The same things were measured in two ways. Each way mixes the same 10 hidden numbers, adds some noise and spreads widely along 6 directions of its own, which tell nothing about the thing.
Some things both ways: the first way, then the second way.
[ 16  -6  57 -27 -21  26 -53  77  13   2 -11  -3 -39 -68  28  -6  11  65
  12 -13  51  12 -21  48 -58]
[ -4   1 -27  14   2  20 -11 -19 -11   8  -8  53   6  -7 -10 -14 -23  -3
  18  -3 -24 -33  34 -19  10 -37 -10]

[ -8  32  21 -40  -7 -12   4  81  40  25  -2 -35  -1  -6  33 -20  -9  19
 -31  10 -33 -24 -35  32 -49]
[ 15 -33 -18  -2  31  -7   0 -42  -8  21 -21  50 -34 -19 -22  20  -2 -28
  11 -28 -33 -16  -3 -24  30 -39 -19]

[ 11 -47  85 -29   0  15  14  58  32 -10  17  23 -47 -30 -17  14  97  29
  66  15  53   5   6 -16  35]
[ 69   3 -35 -36 -16  48 -12 -46  -2 -22  26  15  17  46 -41  19  40   1
  63 -30  49 -46  -6  36 -74   5  -1]

[  5  64 -40  -8 -46 -24  20  -5  -7  30 -50   6  43  16  50 -52  -1 -20
  35  -6 -23 -36   5  21  -5]
[ 26  -4  23  26 -18 -19  27   7   9  33  -9 -33 -33 -39 -54  -9  33   6
 -14  -6 -14  -5  -5   9  28  22   8]

[ 22  71   5 -39 -22 -11 -21  35  -7  43 -41  14  30  -4  31 -64 -22 -13
  -6  10 -44   4   3  -6  12]
[-35  53   6 -24  26  24 -32 -11 -23 -18   3  30  -2   3  73 -38 -49 -25
  -4 -41   9  15  56 -31  -8 -12 -28]

[ 18  12  13   7 -64 -44  13  26  -6  28 -13  14  29 -44  -3 -45  19  15
  27  13 -11  -9  21  40  -8]
[ 29  22   5 -11  -9 -10   0 -17  -6  -6   7  -7  -5  18 -23  11  34  13
  50 -36  21  10  -7  11 -25  23 -14]

[  5  -1  38  -8  -5 -44  53  -7  52  21  48  -4  19  37 -16 -16  55 -13
   1  58 -73 -25  23 -47  57]
[  4 -21  39 -43 -26  -1 -38  17   8 -13  55 -20 -19  22  45   3 -15 -29
  40 -53  38  19   5  41 -35  44  16]

[-35 -45  33  -8 -10  10   5 -21  13 -22  10 -46 -20 -37   2 -43  19  71
  -9  53  20 -17  28  15 -54]
[-14  27  14 -33  -9  30   1  -2  -9  15 -30  -8   0 -17   7   6 -27  -9
  53 -17  16  18  39 -12 -12  -3  -5]

[ -1  14   1   7   4 -16  -2  -1  24  26 -16 -21  -7   5 -16  -8 -43 -16
   8 -16  15  28 -56  -6 -11]
[ 27  -8  28 -13  28 -40  -6 -10 -10  11   3 -13  20  48  14   8   4   1
  24  -8 -10  29   2  27  -4   3 -14]

[-23  -4  13 -21  10  24 -13 -14  27  13 -72 -16   2   6   4 -25  -6  39
  19   0  57  34 -56  21 -17]
[ 85   0  -4   7  21  -9  32 -12 -12 -13 -36 -15 -14  22 -50  20  21   2
   4  24  23  21   6  15  21  -3  -3]

[-19  -8  16 -15 -35  -7 -11  23  69  -3 -15  17  30  22  13  29  45  27
  39 -23  23  43 -49  12  -5]
[-36  79 -20 -28  43 -11  -3 -43  -4  32 -60  25  16  17 -15  10   1  27
  31  15 -58  44  37 -54  28  35 -52]

[  5  29  36 -10  37  32 -25 -20 -45  17 -67 -19 -66 -40  -3 -66 -70  23
   8  17  67  -2 -44  19  -6]
[  5   1  -4 -23 -22  29 -13  14  14   2  14   9  26   8  66 -25 -13 -34
   0  14 -16  -8  30  47   6  43   5]

[-58   1 -18 -42  12  46  19   2  45 -21 -26 -26 -11  54  14 -23  15 -17
  28   0  47   8  -9 -39  12]
[ 33  17  15 -17   1  13 -10 -21   1  13 -31 -45  24  -1 -15   7   9 -12
   8   7  14   7  25  27 -19  15 -13]

[-18  31  12 -20 -75   8  17 111  26  10  35 -11 -22 -28   8 -65   8  -8
  -1   9 -10 -23  26  13 -11]
[ 50  11   3 -60  24  -1 -28 -53 -19 -10 -18 -14  -8  55  30  19  22 -19
   7 -36   7  11  -8  15 -34  16 -47]

[-14  10  17  -7 -79 -14  12  43  35  13  43  -2  24 -12   0 -66  45  19
  -6  25 -37  -8  49  11   7]
[-15  11   7 -26 -20  11 -35   9  13 -23   7 -14   5 -22  28   8 -25 -14
  18 -29  31  28  23   2  -7  23   3]

[ -1  10  30  10 -63  13 -18  27   5 -11   3  26 -46 -43   4 -18 -28  16
  44   0  30   5 -25 -15  -8]
[ 87  25 -41 -50  43  26 -12 -44 -34 -22 -46 -20  22  71  -8  -6  26  14
  20   3 -29 -27  14  12 -60 -16 -25]

[ 26  19  20 -28   0 -16   6  35   5   7  15  -5 -11 -16  -1  -5 -22 -23
   0  21  -5  -6  20 -27  16]
[ 64 -41  33  21 -26 -28 -50  -7 -41 -30  67  12 -29  70  47 -42   4 -18
 -22 -48   7 -42  -2  58 -36 -22 -23]

[-19  18  23  31   4 -42  14 -70 -47   1 -33 -35 -13 -35  -1 -52 -55  33
   9  39   1 -18 -52  23 -36]
[  5  -1  23 -27 -19   9  -6  20 -18  11 -11   1  -8   9  56 -28 -24 -14
  -4 -17 -27  -6  23   5  13  -5 -15]

[ -4  -5  -1  -7 -40  34  -1  52  22  22 -14   0 -47 -26   0 -25 -27 -11
  50 -27  30   7 -42 -42 -33]
[ 42  15  58  -3  10 -36 -26  34 -51 -16  37  -3  30  81  80 -69 -10  -2
 -31 -35 -14   6  25  32  -1 -15 -30]

[ 33  53  10 -58  -8  13 -10  78  32  24  -8   1  22  22  56 -26  45 -29
   0  27 -24  -2  59 -41  40]
[-25  34   8 -16  18  18 -16 -44 -25  -8   9  47 -41  18  35 -22 -35  -6
 -11 -33  26   0  27 -39  -4 -23 -34]

[  5  -3  20 -24  18  -3  -8 -36  -7  -7  16 -40  35   6   7 -29  13  41
 -17  31  -5  28   2 -36  14]
[ 21   3  -7  13 -65  43 -31  -7 -11 -31  32   4  -9  30  16 -21 -17  11
  24  14  41 -40  33  44 -60   6   2]

[-14   3  20 -13 -16 -27  35 -22   9   4  -9   8  21   4 -19 -42  33  13
  20  28  -2 -16  21  25  33]
[ 28   9  -6 -28  24  11   2 -39   7  -5 -14  -5 -19 -17 -48  36  16 -13
  23 -36  44  19  -2 -19  -3  -1  -5]

[-15  29  28 -23 -38  -5   4  66   1   0  16  -3 -11 -23  -4 -47   0 -21
   8  27 -17  15  17 -39  15]
[-58  -9 -21  -9  -2 -17  -2  17  20   2  -1  31 -12 -62  63 -15 -18  -2
 -11 -50 -39  11 -20 -44  46 -14   2]

[-35  32 -12   6  28  -4  49 -41 -37 -23 -22 -63 -17  15 -21 -49 -59 -18
  -1  43  58  -7 -20  -7  32]
[ 11 -29  -3 -27 -24  -6 -11 -27  20   8  -7  -3  -7   4  11  29   9  -4
  -9  -3  -8   4 -22  17  16  23 -16]

[-12  16 -11 -41  40  26   4  -8  -1 -28 -34 -37   6  30  11   7 -40   1
   8   9  61  34 -45 -47  21]
[  5 -13 -16  27 -25  -6 -24 -15   0  -3   5  27  -5   9  -3 -17  -8  21
 -17   8 -25 -31  12   1  11 -13 -13]

[-22   3 -23 -12 -25  46   5  30  22  16   0 -36 -31  -1  -2 -68 -11 -20
  10  -5  39   0  29 -25  -8]
[-25  42  23 -26  11  -9   4 -14   6  26  -6  -1  39  19  49  -9   2  -1
   5  -4  -2  40  19   7  19  36 -27]

Other things, the second way, with their names:
k84: [ 33 -19 -23  -9  -5  10 -21 -21  15   9  -9   3  18   0 -47  27  14  -6
  46   2 -14 -19  15  22 -15   9   2]
k355: [-13  50  -4 -14  41  -7  63 -13 -13  35 -71  15 -29 -47 -15   4   8  11
  19 -19 -23  38   5 -68  53 -14 -22]
k796: [ 18 -35 -43   3 -26  22  -3 -13  30 -24 -22  -8   6 -24 -40  40 -11  24
  40  20  27  -7  -6   5 -15 -18  27]
k611: [ 35 -18  30 -42  -2  14 -37  16 -16 -25   1 -20  14  22  49   5 -43 -46
  30 -19  33  21  39  34 -16 -10  -1]
k31: [ -6  16 -19   7 -39  26 -10 -24  20  31  20  33 -12 -22 -32 -15  18  -4
  -9  -4 -12 -42  18   2  15  34  -9]
k193: [ 29 -17 -21  43 -21   7 -15  10   5 -27 -21 -12  21 -27 -17 -13 -18  19
 -17  24  -2 -22  20   7   8 -43  15]
k221: [ 27 -38   4  35   1 -32   8   4  16   6 -15 -34 -30 -23 -48  15   0  15
   3  25 -12  10  -2  17  11   9  31]
k851: [-44  23  -6  -8   4 -24  39   5  42  59 -20   7 -16 -59 -26  14  30   2
  19  -4 -52  33  -7 -23  63  74   4]
k552: [  6  -6 -13  38 -46  19  15   1   7  10  20  41  -9 -44  -2 -21  14 -16
   4  -6   5 -34   8  22  27   6  -3]
k739: [-14  27 -28 -23  42 -11   3 -32  -7  -3 -21  40   9  34   8  14 -12  25
  65 -10 -17  28   9 -33  -5  -6 -19]
k722: [-37  -4  26 -16 -10  -2 -44 -29  25  10   8  -3 -29 -28  13  13 -31 -28
 -43 -20  17  23  23 -13  28  29 -19]
k379: [ -3 -18  30  11   6  -3  -8   4  12   7   7  -7 -21 -45   1  -1 -29 -42
 -16 -14  29  21  28   9  28   0  13]
k635: [-20  51   2 -27  -7   0  13  -4  18  10 -12  -2  -6  27  26  -4  -2  23
   7  37  -5  40  22   2  21  77  -9]
k68: [ 49  12  38   8   0  -2 -43  -3 -18 -31  15 -52   7  33 -22   4 -10 -10
  53 -11  64  25  47  48 -65  17   0]
k721: [ -8   9 -19  -7   8  -4  36  14  12  10 -14  43 -17 -36  40 -21   4  -7
 -41 -12 -28  10 -10 -27  77   2  -3]
k780: [ 21  53  -5 -30  -4  38  10 -33  -7  18   8   6  29  32 -15  -1  36   4
  79 -17  27  -8  22  26 -57  40 -18]
k30: [ 73 -24   0   8  10  21 -13  -4 -16 -20 -17 -47 -11  -3 -63   0  -9  -2
   8  -3  28 -28  27  15 -42 -46  26]
k879: [ 61  -5  14  -5  -9   6   2  14 -12   6  17 -17  43  35  -1 -24  23  -9
  29  -3   1 -25  18  59 -29   5  10]
k737: [ 39   8 -15 -24   1  20  -3 -34 -29  16 -11  21  16  67  -2  -2   7  10
  60  12 -23 -30  20  28 -43  -6 -19]
k853: [ -4   7 -20 -41  58  25  28 -50  22  24 -13  14  41  -5 -25  40   8 -17
  77 -10  33  19   6   1 -28  -2  13]
k697: [ -4 -33  -5 -16  -8   9 -34  -3   4  -4   3  22  35   8  27  17 -38 -18
  51  -5  -5  -3  25  18  -7 -27   3]
k709: [ 20  28  15  27 -10 -34 -17 -21 -20   4  14  26 -24  44 -37 -14  15  30
  -9  -6 -12   0  16 -10  20   9 -40]
k381: [ 17 -17  -1  21  23  -3  -2 -39   0  11  26  48  -3 -15 -32  11   6 -35
  18 -28  28  -9  14   9  18 -21  -6]
k617: [-22  12  19   6 -14 -33   2  24  31   0  48   6  14  14  25  -6   3  14
   9  -2  17  44   0  22  27  64  12]
k762: [-10  18  15   5 -15 -10  -9   2 -10  -7  34  30   2  29  -8 -25 -12  36
   3 -29  15 -11  11 -28   7 -24  -5]
k556: [-30  29  16   2 -19 -45  30   7 -10  24  -7  37 -38  14  37 -30   8  45
 -36 -13 -51  19 -21 -42  70  15 -37]
k537: [  4  -8 -26  -9  35   0   8 -22  -4 -13 -21  33 -20 -24 -51  25 -18  13
  35 -42  15   4  -2 -62  11 -65   6]
k989: [ 27  23  60 -15   1  -8  11  28 -24   5  36 -27   3  14  30 -34  13 -18
  15 -58  39  18  13  26 -15  13   0]
k608: [ 12  55  -7  -5  34   9  -5 -51 -13  14 -18  38  28  23 -35   3  12   2
  12 -10  13   9  37 -27  13 -15 -44]
k682: [ 24  45 -22  10  21 -16 -29 -70 -41 -10   3  84 -12  72 -15  -9  12  26
   0 -21  -8 -10  20 -36  11 -28 -81]
k143: [  2  21   3 -14  17  -9  10 -23  -4  17 -14   8   4   8  17 -13  13   7
 -19 -16 -17   8  -3 -11  21   5 -21]
k630: [ 44  12 -11 -53  28  14  -4 -30  -7  -3 -22 -17  11  33   9   6  18  -7
  11 -21   1   2  -2   9 -28   6 -14]
k172: [-26  12   8  -3 -19   4 -57  -4  18 -32  37  14  23  22  20  -1 -43   3
   6  -3  41  23  42   7  -6  19  -1]
k300: [ 24 -14  18  25 -14 -57  41  23  12   4   4  -3   2   3  -6   6  29  29
   2   4  -4  39 -35  13  58  18   2]
k332: [ 24 -47  60  13 -38 -42 -64   2  -2 -11  64 -24 -13  47  30   6 -15 -25
  17 -23  26  15  14  75 -29  34  -7]
k710: [ 84  37   9 -42  47   4 -41 -42 -46 -19  -8 -38  57  81   9  -3  34 -22
  61 -43  15   5  31  47 -90  -3 -40]
k836: [-13 -17 -42 -27 -11  -5  14 -26  18  13 -12  54 -23  24  29  11   6  24
  -8  24 -53 -14 -27 -12  37  23 -14]
k353: [-50 -33  35   6   4 -72   1  12  17  39 -18   1 -54 -51  32   2 -20 -10
 -62 -27 -61  44 -20 -37  98  10 -20]
k307: [ 25 -44  12 -59  14  21 -28 -39   1 -11   2  -6 -12  43  37  32 -32 -35
  18  -7  37  10   9  31 -32  -5   0]
k417: [ 18  -8  12   7 -12 -27 -18   6  12  -4  43  -9  -5  -7   6 -12  31 -10
   7 -54   3  -1 -14  25  -7  30   0]
k920: [  0  -3  13  -9  -4   3 -11   5  -3   9 -22 -20  21  17  30  -5 -27   0
  17  36 -23  11  33  31  -5  11  -1]
k106: [ 61 -16  10  42 -10  -9   4  12  -5 -23  20  -7  26  -7 -74   6  13  11
  30 -18  58  -8   9  16  -3 -47  19]
k578: [  2   3  20  16 -11 -11 -61   5 -25  -9   8  -3  25  30   0 -23 -36   9
  20 -18 -19 -17  50   2 -28 -36 -18]
k743: [ 11 -25 -25 -26  16  -3   5 -30  15  14 -27  18  10  10 -34  38  -1  10
  28   5 -22  -2  -8 -14  18 -20   2]
k486: [ 37  17 -15   4  -3   8 -15 -37   3  14 -19 -16   9  20 -60  25  23   7
  68  27  -7  -1  30  34 -40  39 -12]
k49: [-37  49 -33 -11  55 -10  19 -66  10  39 -40  68 -28 -10 -45  25   5   8
  17  10 -43  30  20 -66  56  25 -40]
k969: [-10 -61 -26  15 -25 -17 -27   6  52  20   6 -14  19 -77 -21  35  14 -33
  52 -20 -32  -6 -11  38   3  34  29]
k614: [  7 -18  39  15  16 -25   3 -26 -16 -12  19  31 -51 -10 -26  25 -27 -11
   0 -46  79  33   1 -32  34 -54 -13]
k36: [ -5  21  50  -6   1 -29 -45 -27  -7   2  40  -8 -34  39  -6   2  -8  -6
  23 -35  37  34  29  14 -25  48 -23]
k536: [ 82  16 -36 -41  13  43 -45 -48   9 -37 -13 -45  33  49 -74  37  22   0
  55  12  41 -14  33  38 -85  28   5]
k624: [  2 -10 -15 -14   4  12 -22 -38   1  -6   4  30 -30  11   4  -4 -14  -2
 -32 -12  -3 -18   6 -19   4  -9 -14]
k344: [ 28 -16   3 -22  11  28 -10 -20  -8 -10  21  -1  38  29  20 -12  -9  -8
  22 -22  35 -24  10  25 -47 -39  14]
k859: [ 26   1  -6  32   3  -4   7  26  -6 -19  14  18  14 -27 -14 -22   2  -4
   3 -27  14  -4  16  -8  24 -31  14]
k316: [ 28 -18 -29 -20  -3  25 -21 -27   7  -4 -23 -18   7  -9 -18  15   9   1
  34 -18 -11 -29   0  11 -47 -11   3]
k7: [-12  53   6 -48  88 -17  11 -43 -16  -2 -26  21   0   7   4  28  -2 -14
  58 -60  33  73  12 -56   2  -9 -30]
k10: [ 16  44   5  12  -3   2 -12 -36 -27  11  -1  28  -1  49 -21 -20   6  24
  24   6  -7 -15  35   0 -16   1 -42]
k462: [100 -36   8 -10 -15  -1  -2 -16 -28 -29  -3 -29  -5  46 -25  19  26   4
  26 -21  43 -24 -22  41 -46 -37  -7]
k580: [-22  -3  10 -12  26 -19 -23 -28  -3   6  23  16 -19   0  20   5 -10 -14
  35 -59   4  12   3 -13 -20  -4  -9]
k550: [ 20   2 -37   1  18   2   8 -24  -4 -18  10  44   0 -18  16 -10  28  -7
   3 -56   9 -15 -23 -20   9 -34 -16]
k26: [-29  -3 -45   5 -19 -29  20  10  37   7 -13  40  36 -25  35   9  20  30
   7  11 -58  19 -29  -8  60  26  -8]
k730: [ 75 -65 -14  41 -49 -22 -23  -5 -19 -31  35   5   4  27 -22   0  26  27
  30 -28   7 -56 -33  44 -44 -56   2]
k781: [ -7   0  -5 -29  34   0  -1  -8  -1  -9 -10  16  15  -5  47   6 -19 -24
  34 -27   5  32   9  -4   6 -11   1]
k200: [ -1   0 -28  -6 -10   8 -19 -14  16 -27  24  45 -20   2   3  15 -16  -5
  26  -9  23  13  13  -4  10  22  -1]
k887: [ 39 -17 -24  -5 -25  20 -31  -3  10 -39  15   8 -12 -12 -26  12  -2 -10
  16 -23  28 -18   7   4 -15  -5   8]
k786: [ 51  -3 -50 -14  26  16 -28 -39 -10 -10 -29  14  27  16  -3  -3  18 -13
   5   0 -45 -36  16  13 -17 -15 -23]

Some of these things the first way, each followed by its name:
[  4  27 -37 -48 -20   2   2  16  57  35 -28 -13  67  50  29 -24  -2   1
 -16  -1 -34  12 -11 -17  -1]
k68
[-20 -12  16  29 -33 -28  27 -19  -5 -11  13 -31 -15 -37 -21 -41  -4  10
  11  48  18 -10  32   6 -13]
k462
[  8  48  11 -34  24   2 -21 -14  11  20 -62  11  -3  16  22 -39   0 -25
   1  24  23  -6  50  26  33]
k379
[  9   3  31 -17  38   8 -13  26  19  13 -32 -44 -22  -7  27  19 -21  27
  11   3  32  22 -90 -19 -38]
k737
[ -4   5 -55  -8 -91  26  24  50  46  38  19 -33  18  -3  29 -78   8  16
  -2 -11 -10 -47  44  20 -48]
k608
[ 18  24   5   1 -45 -14 -22  39  21  -4 -23  11   6 -20  36  29 -15   8
  38 -17  34  14 -30  19 -25]
k578
[-30 -41  26 -75  62  25  25  -4  30  -3 -56 -14  -2  15 -53 -10 -19  16
   1  27  39  43 -43 -41  20]
k7
[ -8   8  47  38 -41 -58 -18 -46  20  -8  25  36 -14 -23 -27  -3  -4  -3
  20  19 -12  10  22  27  16]
k786
[ 13 -26  65   4 -24 -37 -10  -6  -8 -10   3  15  -4 -64 -23  -2  16  58
  23  23  23  16  -6  39 -10]
k537
[ -2  54  23  -3   4 -57   0   4   7  12 -44   8   4  -6  -7 -11 -36 -36
  -5  29   7   7   4  55  18]
k969
[ -1  -5 -15 -42 -23   9  10  12  55  19  30 -38  43  26  10 -29  -4  54
 -42   1 -33 -13 -17   6 -24]
k49
[ 12  16 -26   5 -59   0  15 -16  28  30 -29   7  12   2  14 -57  -8 -25
  17  48 -17 -27  76 -27   9]
k859
[ 23  43  -2  -5 -75 -42  23  50   8  40   7  35  21 -19  -1 -51  10 -36
  28   0 -46 -25  40  13  24]
k417
[-13 -15  45 -10  -9  26 -27  19   7 -32  10 -26 -17 -26  -7 -12  19  45
   7  22  77  52   3  -4  13]
k796
[-17  15  58 -46  27  55 -20  95  43   9 -81 -13 -70 -16  33  -5  11  16
  25  26  81  14 -50  16 -18]
k611
[  5 -47   5  -9 -14  15  11 -30   9  22  44 -31   8 -13 -61 -56 -15  54
  -9 -17   7  24 -28 -20   3]
k617
[  9   8 -16  -4 -31 -17  -5 -24  42   9  -4 -19  36  12  20 -14  -9  22
 -17  20  -6  -5  27  24 -19]
k486
[  2  20   9 -53 -19  44   2  57 -30  -8  30 -35 -22 -29   7 -62 -43  53
 -17 -13  27 -18 -35  -3 -12]
k624
[ 14  58  10  25 -22  -9 -58   5   5  28 -33 -15 -12 -21  36 -33 -43  -5
  -4  -1  22  27  -9  31 -26]
k920
[-19  11  35 -20 -14  18   1  29  29  16 -26   9 -22   6   7 -43  41 -12
  37  25   6  11   6 -38  26]
k721
[ 22  27   2 -66   0  50   9  72  24  23 -35 -34  10  11  23 -46 -17  33
 -28  38  25   2 -17 -24  19]
k200
[ 33  -4  -6 -13 -77  33  18  88  21  18  28  -8  -3 -27  36 -26  41  24
  49 -15  19 -21  -1 -34 -15]
k762
[-16   2 -16 -57 -22  59  37  38  59  -9  -8  -7   7  60  16  -4  15  28
  31  -7  34 -10 -63 -49  34]
k536
[ 13  38  16  11 -37 -27   3  38  36  23 -29   6  -3  -2  31  -1  18  -9
  30   8  16 -13  -8  44  -1]
k84
[ 10  27 -14 -30 -16 -17  14  61  72  29  43 -38  33  41  13  -9  13 -23
 -37   2 -40   0  16  -7   7]
k332
[ -1  13  31   6 -24 -18 -14  11  26  29   8  -8 -17 -22 -19 -55 -19 -12
 -23  41 -28  12  37  -5   0]
k781
[ 12  65 -30 -24 -43 -12  14  54  43  59 -25 -23  48  32  68 -73  41 -41
 -11  36 -66 -33  70 -10  -3]
k552
[  9  44   8 -37   6  21   1  37   1  21 -97  19 -13   0  35 -19  -1  -9
  54  -3  61  -6 -33  22  13]
k851
[-26   1 -27 -17  -1  35  19  32  34  19 -53 -44   6  26  -1 -30 -10 -20
  27  -2  52  44 -45 -47  -2]
k300
[ 21  37  15  20 -41 -26 -25 -49  -7  -1 -23  38  -1 -17  29 -18  -5   1
  37  21   8 -18  45  26  14]
k30
[ 19  23 -11   5 -35  17 -16 -31 -13  23 -10 -20  16  -6   6 -75 -25  33
  -4   8  16  10   4  -5  12]
k635
[-12  32  12  -5 -29 -51   9  36  53  43 -42  42  19  19  -5   8  14 -56
  55 -29 -32  27 -54   2   8]
k710
